All rows are made from the same 15 directions, up to rounding. Whole rows:
(in the rows, 128 means zero)
[[143 149  77 160 132 114 130 193  90 124 142  69  96 188 103 140 121 128
  164 106 100 131  96 104]
 [ 65 122 108  88 159 165 113 156 140  94 136 100 107 139 110 140  98 104
  105 117 124 129 108 139]
 [158 143  92 185 130  79 177  90 124 101 106 129 165 177 138 128  84 113
  139 153 128 216 146 158]
 [131  93  91  85 154 205  82 152  67 109 102 102  74 159 139 114 116 106
  173 152 156 137  76 150]
 [186 144  63  96  96 117 181  70 163 144 141 151 123  62 168 144  76  98
  144 141 129 123 156 162]
 [144 131 149 183 151  97 138 105 150 162 145 167 146 155 144 108 182 148
  142 111 123 207 116 139]
 [139 119 150 128  66 161 131  98  69 160 136 153  92  73 183  85 126 120
  118 147 133 151 110 130]
 [109 138 136 120 124  93 122  82 118 170 152 108 145 129  88 120 115 127
   80  97 102 125 128  88]
 [142 140 190 121 114 146 128 135 207 152 189 173 122 126 142 155 113 142
  150 147 182 129 186  95]
 [ 74 129 110 169 133 113 150 158 114  92 146 117  83 100 191 156 162 123
   70  91 121 130  91 133]
 [131 113 103 107 127 138 113 106  88 159 185 122  86 135 128 124  94 118
  164 103 134 158 103 148]
 [119 162 129  79 136 106 133 164 137 135 181  56 165 131 108 171  46  89
  111 145 106 116  85  83]
 [151 115  60  68 135 134 174 148 114 113 137  71 130  87  78 130 104 124
  133 140  75  92 113 136]
 [142 122 111 160 111 124 203 170 143  85 111 122 132  98 123 170 117 128
  103 126 178  76 153 154]
 [135  67  99  90 162 147 147  64 101 146 145 134 112  91 108 105 152 147
  106 111 126 144 118 155]
 [116 112 139 130 165 141  82 130 142 129 128 158 144 150 164 161  79 120
  137  76 177 117 110 173]
 [149  89 122 131 187 143 134 105 169 145 128 135 118 133 126 152 174 172
   69  95 158  96 150  76]
 [151  64 145  87 204 148 112  61 152 163 136 165 158 103 141 131 157 151
  103 109 165 134 108 147]]

The start of a row, then its end:
[140 156  93 126 105 113 144  87 145 182 153 146 109 118 114 112 127 102
 150 100]
[122 154 125 151]
[131 132  79 108 128 141 160 121 129 152 146 120 103 101 127 148 105  79
 128  99]
[172 121  83 175]
[165 167 104 140 108 124 110 142 128 192 152 116  95 135 150 115 148 132
 141 101]
[ 80 127 102  67]
[119 165 143 108 108 108  73 130 151 160 148 140 132 111 152 132 119 128
 142  99]
[ 79  88 130 102]
[126 156 120 141  94 126 144 141 138 176 197 136  81 108 150 132 122 117
 136  89]
[123 144 112 119]
[101 100 162 101 147 101 158 139 121  96 169 109 149  71 128 166 156 126
 106 151]
[152 101 101 148]
[193  82  67  61 194 119 135 111  91 100 119  62 118 109 133 163 187 137
 147 196]
[126  86  90  93]
[ 79  55 138 140 170  82 148  92  81  90 174 133 160  99 115 134 112 180
  84  64]
[ 94 147 131 190]
[172 127  92 126  94 136 144 123  80 119 100 108  88  98 162 113 162 130
 136 174]
[109 109 126  99]
[121 132 144 154  92 132 148 184 113 118 157 145  91  99 143 121 175 134
 177 132]
[132 131 115 167]
[121 115 108 110 137  99 129  91 125 118 135 105 151 124  96 137  80 157
  82 100]
[ 79  95 174  96]
[163 150 107 119 127 133 185 129 208 132  91 142 182  73 146 123 115 130
  73 137]
[ 79 115 147 114]
[ 69 139 201 110 100 181 106 152 148 144 115 158 118  85 143 103 167 102
  90 142]
[160 115 102 127]
[135  84 140 126 134 141 138 171  89  82 115 122 139  98 130 114 152 173
 143 144]
[ 93 107 126 153]
[153 102 135 129 142 108 153  88 104 117  98 133 160  94 143  90 198 151
 115 180]
[ 85 167 116 129]
[138 154  97  56  89 177  65 146 103 162 145 119  85 113 145 109  63  90
 199 128]
[ 94 102  99 137]
[137 135  86 102 158 142 112 139 134 152 154 102 107 137 148 144 108 110
 129 103]
[112 133  80 112]
[121  81 161 115 159 155 120 162 112 108 120 144 140 109 115  93 201 166
 160 146]
[105 142 103 169]
[150 138  97 156 127 130 113 122 115 123  32 131 130 174  83  95 181 126
 156 136]
[133 111 142 142]
[163 120 131 131 135 125 155 138 161 133 147 150 152  94 166 162 100 134
 129 114]
[153 110 128 150]
[ 90 160 193 123 127  91 103 139 152 118 127 129 166 141 110 143 163  99
 147 171]
[156 127 116 130]
[121 120 126  81 157 112  98 124 133 104 182 114 100  83 213 169 154 133
 131 156]
[ 98 114 104  95]
[148 129  98  78 131 147 127 132 153  93  98 111 138  92 148 128 108 141
 111 168]
[ 65  88 160  91]
[107  78 110 116 147 169 188 146 152  91 151 151  98 117  60 117 152 146
 162 128]
[164 153 164 212]
[144 146 112 166 112 113 138  86 169 172 130 177  97 131 130 125 170 133
 133  85]
[157 128 165 132]
[142 137  87  91 137 169 151 157 145 138 113  96 125 131  85 116 110 104
 131 141]
[116 126 106 124]
[ 94 143 110 132 115  78 133 111 144  98 145 139 122 106 134 160 120 120
 135 104]
[122  99 160 165]
[145 102 137 157 146  97 114 107 128 144 161 153 123 132 139 147 146 181
 132  73]
[128 106 158 121]
[ 52 109  87  95 141 173 118 132 107 103  95 122 109 107  98  94 110 104
  93  81]
[ 95 127  96 196]
[106 148  98 120 126 125 146 139 132 109 129 121 128 115 146 126 111  89
 138 137]
[108 165  93 173]
[ 91 105 101 137 140 113 163 134 162  62 183 155 116 133 114 143  79 159
 164 102]
[ 99 171 197 202]
[ 81 132 118 117 143 119 105 140 127 154 172 109 102 128 103 155 121 117
 104  51]
[136  87  99 127]
[114 127 101 167 129  67 142 112  70 112 140 105 112 153  99  97 194 144
 160 132]
[ 69 186 114 146]
[115 114 123 171 112 116 173 128  90 143 152 139  90 129  92 125 177 110
 156 104]
[200 155 100 198]
[166 115 138 157 126 143 122 175 101 136 128 114 145 139 162 154  65 154
 109  90]
[138  90 115 100]
[120 145 185 115 144 131 118 191 162 147 108 109 194 124  88 141 140 123
 103 124]
[135  73  90 105]
[125 129 106 147 106 131  96 143  85  84 100 116 108 104 240 172  53 128
  76  98]
[121  63 126 103]
[161 133  86 120 126 135 175 103 137 145  87 134 172  87 143 106  95  99
 100 125]
[105 151  93 172]
[151  98  91 152 165 148 100 111  92 144  84 145 126 161 150 123 117 124
 139  73]
[163 136  85 180]
[118 113 180 142 166 132 127 114 154 151 147 158 151 125 163 127 170 130
 101 131]
[161 182  90 130]
[151  68 171 110 170 147 148 152 148 140 184 156 186  92 127 128  90 184
 130  93]
[108 143 120 167]
[216 157  58 121 152 120 179 142 182 131 101  91 156 142 135 167  97 110
 131 161]
[127 113 128  87]
[147 154 121 158 112  83 195 166 130 126 148  95 171 117 115 162  89 105
 117 125]
[138 126 100 142]
[191  86  62  95 184 131 142 106 140  57  54 106 163 100 176 149 122 172
  91 170]
[ 70  80 164  97]
[121 111 102 107 112 168 158 175  99  75 123 101 109 114 120 119  89 124
 144 163]
[110 134 130 155]
[145 112 153 159 107 136 146 131  95 113 133 147 142  82 241 158  63 120
  84 124]
[167 133  99 144]
[ 85 145 184 108 110 125  75 126 107 133 101 132 173 146  89  92 112 107
 146 146]
[112 137 115 147]
[119 115 134 150 106 163 167 129 118 130  86 124 100  97 128 133 159 121
  41 123]
[194  77 131  99]
[141 141  67 118 153 133  85  62 113 150  77 128 115 127 213 110 128  99
  87 114]
[ 86 157  79 107]
[ 68 143 147 157 104 128 116 159 125 132 150 136  97 120 129 114 148 140
  99  76]
[ 94 123 126 122]
[ 76 105 160  92 130  42  74  40  73 124 181 118 162 114  98 146  86 144
 118  94]
[ 98  98 155 137]
[160 130 163 160 104 127 143 163 109 149 156 112 147 150 121 143  73 147
 120 119]
[149 120 136  87]
[149 116 113 113 148  87 118 103  68 126 132  66 132 157 100 168 123 113
 128 150]
[169  93 103  92]
[125 119 160 116  98 115 120 136  58 137 124 114 179  92 122 100  85 123
 129 126]
[ 90 123  83 162]
[107 129 138 100 154 138 111 187 192 103 113 138 156 114  87 137 151 153
 148 107]
[ 91  64 151 148]
[ 85 141  88 106 161 132 128 118 149 120 118 106  77 139 100 130 215  91
 123 143]
[144 137  98 127]
[130 199  71 126 111 111 130 129 169 149  81 110 143 155  97 130  97  66
 136 115]
[114 116 117 134]
[115 123 103 108 134 144 112 107 105 146 108 100  96 131 102 127 146 116
  88 111]
[143  87 116  93]
[136 123 151 106 121 104 130 138 118 122 132 119 169  97 110 145 114 128
 140 136]
[131  82 123 146]
[150 146  79 162 121  73 112  82  91 126 118 112 108 157 166 148 117 124
 129 112]
[115 127 136 103]
[106 155  63  89 115 132 120  45 146 176 155 120  72 124 120 128  86  86
  85  89]
[123 131 144  96]
[135  98 148 171 167 181 123 186 123 171 120 123 112 156 119 107 183 173
  76  66]
[132 126  82  80]
[ 72 168 114 138 118  96 131 169 117 115 142  61 104 138 103 158 138 107
  68 107]
[103  84 106  65]
[154 113 176 111 165 124 114 124 164 133 126 147 162 122 142 144 183 140
 145 170]
[164 121 121 116]
[127 137 195 146 140 151 107 192 176 138 123 143 166 176  84 116 139 159
 149 130]
[130 131 149 103]
[119 102  92  84 153 132 116 110 102 135 212 103  81 127 134 146  92 130
 149 108]
[113 151 110 128]
[132 131 107 153 104 128 152 169  57 116 112  84 111 126 133 127 125 108
 120 132]
[133 121  75 133]
[158 108 139  84 135 113 122 138 123 159 234 123 101  68 173 170 135 150
 163 117]
[123  95 103 111]
[116 133 107  88 133  92 101 117 102 111 138  84 161 140  90 145  55 122
 135 119]
[ 81  96 135 123]
[117  90  97 112 148 141  93  67  95  95  80 155 127 123 161 110 106 132
 126 117]
[118 136 140 182]
[149 169 115 179 116 107 185 155 161 151 152 101 142 191  76 147  80 111
 123 119]
[157 167 143  99]
[157 117  89 128 189 106 152 147 145  87 101 107 133 131 144 148 223 129
 157 176]
[123 139  91 141]
[ 73 157 130  61 102 164  98 106 152 136  70 126 140  68 130 121  98  68
  54 126]
[129  56 112 125]
[153 114 125  53 131 107 107  78 112 168 179 115 150 111  69  99 112 143
 183 145]
[ 66 135 139 126]
[ 82 143 163 154 104 132 146 134 141 123 132 142 144 166  63  87 113 125
 132 135]
[121 193 160 150]
[113 121 119  59  94 142  75 130  42 119 107  70 110 126  61 105 102 117
 156 156]
[ 98  56 127 107]
[202 158 130 215  79  58 158 108  97 189  96 154 182 164  84 116 120 124
 185  89]
[168 129 132 177]
[146  79 113 119 169 101 144  76 114 127 159 143 177 124 118 132  70 153
 135  92]
[113 165 132 189]
[128 105 120 153 154 145 140 162 135 102 159 144 123 129 183 121 109 167
 129 106]
[ 75 187 122 144]
[102  87 155 120 129 123  89 109  97  99 155 151  72 143 103 158 170 145
 189 130]
[217  81 174 162]
[115 151 121 137  88 127 109  91 121 162 174 154  68 182  83 100 119 110
 208 125]
[154 188 169 150]
[164 116 125 140 135 135  67 110 111 164 109 166 128 174 116 100 127 155
 203  89]
[123 130 143 157]
[ 83 109 206 128 131 165 133 173 119 110 168 108 121 112 160 130 135 145
  54 162]
[133 152 107  60]
[122 152 186 149 168  84 136 146 180 130  96 120 250 180  67 135 112 117
 113 143]
[134 157 113 132]
[135 128 105 146 148 108 128 119 146  94 100 126 132 163 117 137 140 146
 135 136]
[117 127 170 119]
[120 138  48 171 143 136 194 138 159 144 135 128  74 114 143 141 159 111
  78  58]
[139 144  98 149]
[122 114 113 100 165 191 138 186 152 104 133 123 112 115 168 137 123 107
 136 146]
[140 156  73 158]
[136  87 131 112 140 197 103 139 105 131 138 137  99 142 145 104  89 157
 129 118]
[123 149 133 117]
[144 206 104 127 102  58 133 142 162 113 111 115 153 127 141 152 151  73
 197 183]
[105 125 114 146]
[ 61 108 173 124 101 164 151 148  80 115 143 102 121 142  49 105  88 109
  91 135]
[173 148 124 143]
